There are 9 hidden switches. A switch that is on adds its own fixed numbers to the row, and there is some noise. The rows also spread widely along 13 directions, which tell nothing about the answers.
Known rows, each followed by its switches (1 for on, 0 for off):
[ 25.1  -5.1 -21.7  -9.3 -21.1   5.7 -15.8  23.2  19.1  21.2  -5.0  33.6
   3.4   4.4 -21.9 -11.9   2.0   2.3  21.0   7.3   8.3  15.0   7.7   5.9
 -30.5   3.7  23.0] => 1 0 1 0 0 1 1 1 0
[ 28.1  19.1 -24.0  22.5 -22.6   5.6   9.5  -1.4 -11.6  -7.7  -1.1  -7.0
  17.4 -13.5   3.0 -40.9  -5.3 -10.0  25.5   7.1   7.7  -7.9 -14.2  18.1
  14.9  -2.6   2.5] => 0 0 0 1 1 1 0 0 0
[-19.4 -28.0  11.2  14.1   0.6 -11.5 -34.1  22.4 -18.6  38.5 -11.7   1.7
   5.0  33.2  26.2  15.5 -24.4  -3.2 -38.5  -2.3 -36.8 -13.1  -0.3   7.3
   2.2  10.3  -3.5] => 0 0 0 0 0 0 1 1 0
[  1.6  11.3  -0.5 -18.1   2.0  14.0  32.1  10.7 -19.8 -18.6 -43.1  -5.9
  35.3  13.8 -15.1 -48.2   3.3 -35.4  30.6   8.2  -2.6  -4.2 -20.5 -14.5
   9.0   4.0 -17.0] => 1 0 0 1 0 0 0 1 1
[ 25.7   5.2 -33.3  24.5  -5.9  20.6 -20.9  32.9  -6.0   0.4   9.2  50.3
   2.2   8.2 -13.5 -11.5   2.2   3.6   4.1  32.9   2.3 -26.8   7.6  10.0
  -8.8   6.2  -2.4] => 1 0 1 0 0 1 0 0 0
[  8.8  -5.0  -6.2  14.8   2.0 -13.7   9.1  13.1   7.1 -20.0 -34.5  27.5
  -8.7 -18.1  -0.7 -28.4  21.2  -3.3   2.1  22.1  25.9  -6.2 -11.9  -1.5
  -4.3   7.2   3.5] => 1 1 0 1 0 0 1 1 0
[ 14.2  13.9 -31.0   2.4   9.5   8.9  -4.9   8.4   6.6   8.2  29.3 -52.2
   7.0  10.8 -23.8 -22.3 -13.9  -1.9  55.8 -26.1  -2.1  -2.3  -6.6 -14.3
 -25.3   8.3 -15.0] => 1 0 0 1 0 1 0 0 0
[ 26.4 -12.0 -31.3  -2.6 -30.9  16.2 -17.3  18.5 -10.4   6.0 -13.8   5.5
  10.3   3.0   6.3 -44.3  -5.1   5.6  -1.3  15.3  -3.6  -0.2  -7.4  12.7
 -26.9  13.4  23.4] => 1 1 0 1 0 1 0 1 0
[ 12.9  12.7 -34.4  -1.8   2.0  39.3  -8.3   5.7 -29.2  37.8  19.4   6.5
  -2.8  19.2 -34.2  -8.5 -17.8   2.0   6.8   7.5  -6.9 -17.7  11.6   1.5
 -16.9   1.0   1.4] => 1 1 1 1 0 0 0 0 0
[ 16.1   9.6 -12.2  -8.4  29.6  27.7   3.7   1.7  -2.1 -28.4  -1.1  47.9
   2.6  -2.0 -20.0 -21.3  18.8 -16.9  11.5  24.7  27.3 -31.9 -12.8 -17.8
  -4.0  31.5  -1.4] => 1 1 1 0 1 0 1 1 0
[ 22.0   5.4 -13.6  38.3  -2.1 -14.7  -3.9  16.7  14.4 -29.1  21.3 -28.1
 -31.2 -30.0  29.9 -17.3  21.1 -23.4 -10.4 -20.2  27.1  22.5   3.9  15.2
   3.3 -12.5  20.7] => 1 0 1 0 0 0 0 1 1
[ 26.3  31.5  -7.4   9.4 -33.8 -17.9   2.4  28.5   3.2  27.3   3.5  10.5
  39.5  15.0 -11.7   3.2   4.4  21.9  19.6  46.9   8.8  -5.6  20.8 -15.3
 -45.7 -24.7   0.5] => 1 1 1 0 0 0 0 0 0
[ 20.5  49.9  23.2  -3.2 -12.9 -23.5   1.8  -9.9   9.5  53.3  15.5  14.1
  54.3   5.3  -8.0  28.0  -0.2   5.4  25.0  12.3   0.3  -5.1  14.1 -12.5
   2.1 -22.7   4.8] => 0 1 1 0 0 0 0 1 1
[-14.8   1.1   3.1 -19.0  18.7  11.6  17.2   2.7 -20.8   5.3   1.2 -41.5
 -13.9  18.8   1.1   8.3   3.3  -1.9 -29.3   7.1   3.8  -1.8   6.5 -32.0
 -45.8   0.2  13.4] => 1 1 1 1 0 0 0 1 0
[ 37.2  25.0  -3.4  -1.8 -12.2  -2.9  31.0 -19.4  -9.2  -5.2   5.5 -36.7
  20.7  -8.7   9.9 -20.1  11.2  10.3  -2.9  19.3  32.2   2.1 -14.8 -23.8
 -32.4  -1.4  31.7] => 1 0 1 0 0 0 0 1 0
[  5.0  24.9 -20.6   0.0   3.8  26.1  16.9   3.8 -26.8 -16.2   3.3 -51.4
  27.3  16.2  -3.3 -35.8 -11.3 -10.7  25.2  13.6   0.7 -19.6  -4.6 -16.1
 -25.6   4.5 -12.7] => 0 1 1 0 0 0 0 0 0
[  5.5  28.0 -24.0  41.2  14.2 -24.2 -32.2   9.6 -15.7  24.9  -0.6   6.8
  26.4  -0.6  14.3 -11.0  -2.4  15.1 -16.2   8.9  30.8 -24.7 -14.7  29.2
  13.3 -20.1  -8.2] => 1 0 1 0 1 0 0 0 0
[-11.7   1.9 -10.0  -1.4  -8.0  36.6 -18.7   0.5 -31.7  30.0  14.6  24.7
  -3.5   4.7   3.7  10.7  -2.4  -4.8 -10.3   7.8 -22.1 -28.0  19.9  11.3
  12.2  15.1  11.1] => 1 0 0 0 0 0 1 1 0
[-12.6  -8.1  15.0  18.4  33.7  10.4  -9.1   8.5 -27.9  26.2  21.2  11.6
 -26.7  25.3   5.3  37.0  -6.1 -12.1 -47.9   2.7 -19.7 -33.2   4.0 -12.1
  13.8   6.1  -8.3] => 1 0 0 0 0 0 0 1 0
[  2.5   3.3 -15.0  -2.0   7.9  44.0   9.2 -18.8 -11.9 -46.4  30.7 -13.3
 -19.5 -24.9  12.9 -11.2  13.9 -14.4  16.2   7.1  -2.6 -28.4   7.9 -18.5
  -4.0  47.5  15.1] => 0 0 1 1 0 0 1 0 0
[-12.5  -5.4 -16.4  11.1 -39.9 -15.4 -31.2  26.2  -7.9  29.3 -32.6  -7.2
  36.1   8.0  20.2 -24.9  -6.2  22.2  23.8  15.8 -12.7  -3.2   7.6  19.6
 -20.3   0.7   2.6] => 1 0 0 0 0 0 1 1 0
[  1.4  20.4 -27.8 -11.7  45.4  25.0 -21.7 -10.6 -21.4  15.0  36.2 -16.4
   0.7   3.8 -15.7   1.1  -4.4   4.8 -12.6 -25.3  16.6 -20.9 -10.2  -8.5
 -14.9  14.7   0.5] => 1 0 0 0 0 0 0 1 1
[ 13.2  22.3  20.7   6.8  11.3 -12.8  11.6 -15.1  25.0  -5.2  23.8   5.2
 -10.0 -24.7   6.3   6.6  26.8 -30.2  14.0 -15.4  27.6   9.3  -4.5   1.3
  27.6  -6.7  17.8] => 1 0 1 0 1 0 0 1 0
[ 12.1  12.9 -40.5  23.8  11.3   8.9 -31.2   4.1   0.4 -20.0  22.7  11.6
   0.0 -26.3   1.9 -30.1  10.0   1.9  23.0  -5.2  28.7 -24.4  -9.3  20.3
   6.1  21.1  -3.8] => 1 0 0 0 1 0 1 0 0
[ -3.1 -38.0 -23.5  13.5  -0.2 -10.6 -25.0  20.7 -15.4  17.5 -48.1  24.4
 -10.0  13.1  -6.0 -27.1  -9.0  29.4  -5.9  16.9  -0.3 -10.8 -15.8  -4.1
 -34.8  27.1   0.0] => 1 1 0 1 1 0 1 1 1
[ 10.1   6.8   6.0 -30.2  -3.8  12.2  -4.7 -18.9  -8.0  27.3   0.8  -2.4
  31.9  11.7  -2.7  -2.1  -1.4  10.5  14.2   4.2  -7.1  -8.2  -8.9 -25.1
 -21.8  26.7  21.8] => 1 0 1 0 0 0 0 1 1

New rows. What belongs after each?
[-19.7 -12.5 -12.6  -5.6  36.5  -3.9 -14.7   0.2  -6.6  -2.0 -35.3  -3.1
   0.4   3.2   0.5 -18.9  -3.1   7.0 -10.0  -3.5  16.6 -10.6 -22.0  -2.1
 -16.2  23.2   3.3] => 0 0 1 1 0 0 1 1 0
[  8.9 -25.2 -25.5  38.7   9.3  16.0 -10.8   1.7 -20.0 -10.8  15.2   1.1
 -45.7  -3.5   0.6 -12.4  -4.3   8.2   0.0   5.6   0.1 -26.9  -9.0  -6.0
  -7.3  34.4  -1.1] => 1 0 0 0 1 0 1 0 0
[ 20.5   7.7 -29.7  22.5  17.0   1.9 -42.1   8.4  -3.0   9.2  33.1  -0.3
  15.2   2.3   0.0 -12.1  -9.3  13.5  17.7 -10.3  -1.4 -27.9 -11.5  -0.1
  -3.7  24.8 -12.9] => 1 0 0 0 0 0 0 0 1
[  7.5  19.5 -17.8   1.4  13.1   1.5   8.2  -1.7 -11.0   4.6  16.6 -45.2
 -14.0  -5.0   8.1   0.0   7.7   2.1 -29.5  -8.8  28.0   6.7   1.5  -5.6
 -29.4 -15.4  26.0] => 1 0 1 1 0 1 0 1 0
[ 20.1  10.7 -41.2  48.1  -3.2  -7.9 -11.3  19.1 -11.0  14.6  10.4   6.8
 -21.7 -13.7 -17.4  -3.5   2.1  39.4   9.9  18.5  26.4 -14.3  14.9  -2.1
 -33.8  -5.0  -1.5] => 1 0 0 0 0 0 1 1 1
[  7.2  14.4  -9.1  26.9 -12.4  -2.3   5.2   8.8  -2.6   5.2  20.4 -29.2
 -14.5  -3.9   5.2  -0.5   8.3  12.7  27.1  15.8   8.6  -8.3  18.7 -12.7
 -32.5  -3.5   5.6] => 1 1 1 0 1 0 0 1 0
[ 17.4  27.5   3.4  42.5  -8.0 -38.1  -4.9  17.0   9.1  32.1  16.9 -17.5
  19.1   4.8   7.0  10.6  -2.5  -1.5  20.8  -0.7   6.3  -7.2   7.9  -1.3
   9.5 -24.0 -15.7] => 1 0 0 0 0 0 1 1 0
[-21.3 -21.1   2.7   5.2   4.7   7.5  -4.7 -19.4 -18.6  15.2 -23.1  -6.5
 -22.2  -4.7  17.1  -4.8   4.3   7.0  -4.0  -0.5  -0.3 -11.5  -9.3   0.4
   0.8  26.3  20.1] => 1 0 1 0 1 0 1 1 0
[ 35.9   7.1 -24.1  25.4   8.1  12.0  -5.5  17.7   6.4  -0.5  23.7  42.3
 -12.6  -7.2 -29.1 -10.3  -2.1 -11.9  21.8   4.0   8.5 -14.5   3.8   3.9
   8.2  11.7  -7.8] => 0 0 0 1 0 0 1 1 0
[ -1.9  25.0 -28.0  10.4   9.5  -5.5 -31.1  20.6  -7.4 -32.3  33.4 -10.2
  10.9 -25.7  43.2  -2.6  24.1   2.4 -53.6   9.9  30.0 -15.7   8.2  18.0
 -15.2  -6.9  15.9] => 1 0 0 1 0 0 0 0 0
[ 28.5  20.5  -7.1  17.4 -24.0  -0.7  -3.3   3.9  17.3 -11.6  15.1  43.2
  15.1 -27.7   1.2 -10.0  22.2  -7.3  34.2  23.3  11.6 -16.8   7.8   6.0
  18.7  10.9   6.2] => 1 0 0 0 0 0 1 0 0
[  5.1  14.6  -0.7  17.8  14.5 -32.6 -33.1  24.1  18.6 -19.8  36.5 -34.6
   8.4  -5.6  43.8   7.5  17.4 -15.3 -19.2 -18.7  16.9   7.9   5.4  -1.6
 -16.2  -4.7   7.3] => 1 0 1 0 1 0 0 1 1
[  8.7 -17.5 -12.9  -1.5  -5.3  -3.1 -44.4  31.9  12.7 -11.3  -4.0  28.6
  19.6   6.3  19.7 -14.6   8.4  -0.2   6.8  10.6  -7.6  -9.3   2.5  -4.1
 -23.4  36.1   8.6] => 1 0 1 0 0 0 1 1 1
[  9.2  34.7   2.1  29.7  -3.2 -26.0 -16.1  -9.6   0.4  47.1  14.1 -25.7
  26.8  -4.5  20.2   7.1  -4.4   0.2  10.2 -10.1  10.8 -10.0   4.0  12.3
  22.0 -19.9   3.2] => 1 1 1 0 0 0 1 1 0
[ 42.6  15.2 -19.9  12.6 -25.2  -6.2  15.0  17.0 -20.8   6.4 -19.1   1.8
  43.9  19.8  -7.9 -25.7 -17.1  13.4  -5.0  39.6   6.1 -13.3 -12.6 -20.2
 -33.4  -4.4  -2.8] => 0 1 0 0 0 1 1 0 1
[ 40.8 -11.4 -19.2  48.5  -0.3  10.6  -3.2  13.0 -31.0   7.5   2.0  38.1
 -20.8   5.1  -4.3 -10.4 -13.0   8.5 -31.8  25.9  -2.3 -25.5  -9.2   1.8
   4.8  10.3   2.5] => 0 0 0 0 0 0 0 1 1
[  5.3 -14.4 -27.1  37.9  -1.3  -6.2 -19.8  26.9  -7.7  17.6  -4.7   0.7
 -26.0  10.9  -0.5  -4.4  -3.9  28.6   0.2  16.8   6.6 -11.1   3.3   2.5
 -37.1   2.9   4.1] => 1 0 1 0 1 1 0 1 0
[  5.2  -2.7  -2.9  18.9  11.6 -13.1 -10.3  13.3  19.6 -19.9  36.1 -14.1
 -38.3 -14.7  15.5  12.6  20.1 -10.2 -14.3  -8.6  20.4   9.4   6.6  -2.7
 -19.9  -1.6  15.4] => 1 0 1 0 1 0 0 0 0
[ 33.1  18.3 -21.7  28.0   2.6   4.4 -18.4 -10.6  -8.3  13.5  20.9  -8.0
  20.6  -4.2  10.1 -17.2  -3.6  28.7  21.5  16.4   6.4 -41.5 -15.4  -9.0
  -8.3  26.4   1.6] => 1 1 0 0 0 1 0 1 0
[ 11.4 -29.0 -16.4  25.9 -28.1  -9.8 -50.0  -1.6   3.5  13.0   8.8  -5.1
   1.9 -11.1  38.1 -17.0  -2.8  39.5  24.0   5.6 -14.5 -20.6  -6.0   4.3
 -23.0  50.9  19.7] => 1 0 0 0 1 0 1 1 0
[ 38.6  24.0 -21.7  -0.9  11.1 -26.4 -25.6 -15.7   5.8  28.8  30.1 -36.2
  34.2  -5.6   7.0  -9.1  -7.3  20.3  -4.1 -27.1  28.4   2.6 -20.1 -11.6
 -23.9   8.6  16.9] => 1 0 0 1 0 0 1 1 1
[-21.0  21.7 -15.6   2.5   5.1   8.2  -6.0  -4.9 -30.0  17.0 -10.5  -1.3
  10.2 -10.8   2.1   1.4  10.1  33.0   0.4  24.2   6.7 -30.8  12.5  -8.2
 -21.1   4.2   2.9] => 1 1 0 1 0 0 0 1 1
[-10.7 -17.0  -0.2  20.8 -15.7 -41.3 -26.5  18.1  14.7  -1.5 -51.9  21.1
  22.3 -12.8  22.3 -26.2   3.3  14.4  16.9  14.2  -4.5  -4.1 -13.8  11.9
   1.1  14.3  -7.4] => 0 1 0 1 0 0 1 0 1
[ 42.4  31.2 -14.9  16.8  -9.3  13.4  12.8  18.8   0.4   1.5  31.0 -19.8
  30.2  21.1 -14.5 -14.2 -10.4 -10.2  45.1  14.3  -5.1 -13.7   6.9 -20.7
 -19.6  -1.3 -10.7] => 0 0 1 0 0 1 0 1 0
[  5.6 -17.8  20.3   4.3  -7.4 -37.4 -23.9   7.0   8.9  42.5 -13.0   3.0
  32.8  31.2  13.2  18.6 -19.7  21.1  -1.9  13.8 -27.3  -9.2  -8.2 -23.6
 -21.9  20.9   1.7] => 0 0 1 1 0 0 1 0 0
[ 17.4  -1.1 -22.9  -2.4   2.1  29.5 -19.9  -6.6 -31.0  46.5  27.4  -9.5
   5.1  29.2 -18.1  -4.2 -26.0  15.0   6.8   0.7 -14.6 -27.5  -1.4 -15.5
 -27.7  25.6   3.3] => 1 1 0 0 1 0 1 1 0
[ 31.7  -5.5 -18.1   3.5  10.3   4.1  -9.5   4.4   9.7  12.0  -4.5  61.0
 -21.4  -9.5 -30.6  -1.1  12.9  16.6  -6.2  19.8  28.8  -4.7  -1.7 -10.6
 -25.7  16.5  21.9] => 1 1 1 0 0 0 1 1 1
[-30.5  -1.9 -10.4  13.9  35.3   3.0 -14.9   4.5 -37.7  43.2 -28.9  -5.7
   3.1  30.2 -12.9  10.4 -16.7  21.6  -9.0   5.3  -5.4 -33.1  -4.3 -15.0
 -13.4   8.5 -18.5] => 1 0 1 0 0 0 1 1 1
[  0.5  19.6  30.8 -21.9  23.1 -28.4   9.1  16.8  26.2 -13.3  -8.6 -16.4
  39.0  15.1  12.2  -5.4  17.8 -42.2   4.9  -4.5   9.5   6.2 -13.3 -22.6
  -0.3  -7.7  -7.9] => 1 1 1 1 0 0 0 1 0
[ 31.6 -15.1 -19.1  16.5 -19.1  30.1   2.2  -4.4 -26.8   0.3  17.5  -0.7
 -17.6   4.1   5.6  -8.6 -13.4  19.2 -16.6  25.7 -15.7 -23.6  -5.9 -11.8
 -25.3  29.9  22.0] => 0 0 0 0 0 1 0 0 0
[ 25.0  -0.7  -7.9 -22.6  -5.2  13.9  14.2  -4.7  15.0 -11.5  22.6 -13.1
 -17.3  -5.1 -15.9 -15.5   8.7 -28.5  16.1 -12.2  13.9  20.1  -0.1 -16.5
 -25.1  12.8  24.1] => 1 1 1 1 1 0 1 0 0
[-13.9   9.0 -29.1  39.6   3.5  22.7 -14.0  15.8 -38.9  -2.0   6.2  14.4
 -19.9  -6.3  13.6  -0.3  10.1  10.1  -8.9  30.4   3.8 -42.9  26.0   8.5
  -1.0   9.5  -3.1] => 1 0 1 1 1 0 1 1 0
[  8.9 -15.1   8.2 -15.1   1.8   9.1  -8.9  -1.4 -17.4  31.3   6.2   5.0
  -5.5  24.8  -1.7  12.6 -14.8  -7.2 -32.3  -6.8 -14.4   8.9  -4.4  -8.6
 -18.9   7.5  23.2] => 0 0 1 0 1 0 0 1 1
[  6.5   0.8  -0.8   8.3   0.0   2.3  -9.6   1.5 -31.6  56.2 -19.9   8.0
  16.5  27.6  -5.7  -1.5 -21.3  -0.8 -14.3   1.4 -25.1 -19.9  -9.8  -0.5
  14.4  -0.6  -4.2] => 1 1 0 1 0 1 0 1 1
[-17.7 -25.4  12.2 -38.7  -4.8  -2.3  -4.6  -2.6   1.9 -26.5 -11.4 -12.6
  -2.6  -5.7  26.3  -5.0  10.1 -15.0 -26.1  -8.3  -4.8  17.8 -11.2 -11.8
 -28.7  27.1  27.6] => 0 0 0 0 1 0 1 0 1
[-11.6 -16.7 -17.3  18.0  -1.2  10.1 -21.6   2.0  -8.3  21.7 -27.5  16.6
 -23.9  -9.2  -1.0 -24.0  -5.9 -23.2   4.3 -23.4  -4.4   5.9  -6.1  36.3
  34.4   1.9   6.4] => 1 1 1 0 0 0 1 0 1
[ 19.6   5.7  21.0  14.7 -15.1  -5.9  29.6 -17.8   6.0   0.1  -0.8  15.1
 -19.8 -25.6   1.9   5.5  21.2 -17.5  14.2   1.6   6.4   4.2   1.7 -13.3
  25.5   5.3  17.5] => 1 0 0 0 0 0 1 1 1
[ 12.0   8.4 -31.7  26.9 -20.3  26.8  -6.8  13.7 -28.8  18.5  20.0  12.5
 -27.5 -10.2  -8.0  -4.9   1.2   3.3  -6.1   6.4   0.4  -5.4  24.1  19.8
  -3.5 -11.2  14.1] => 1 0 0 0 0 0 0 1 1
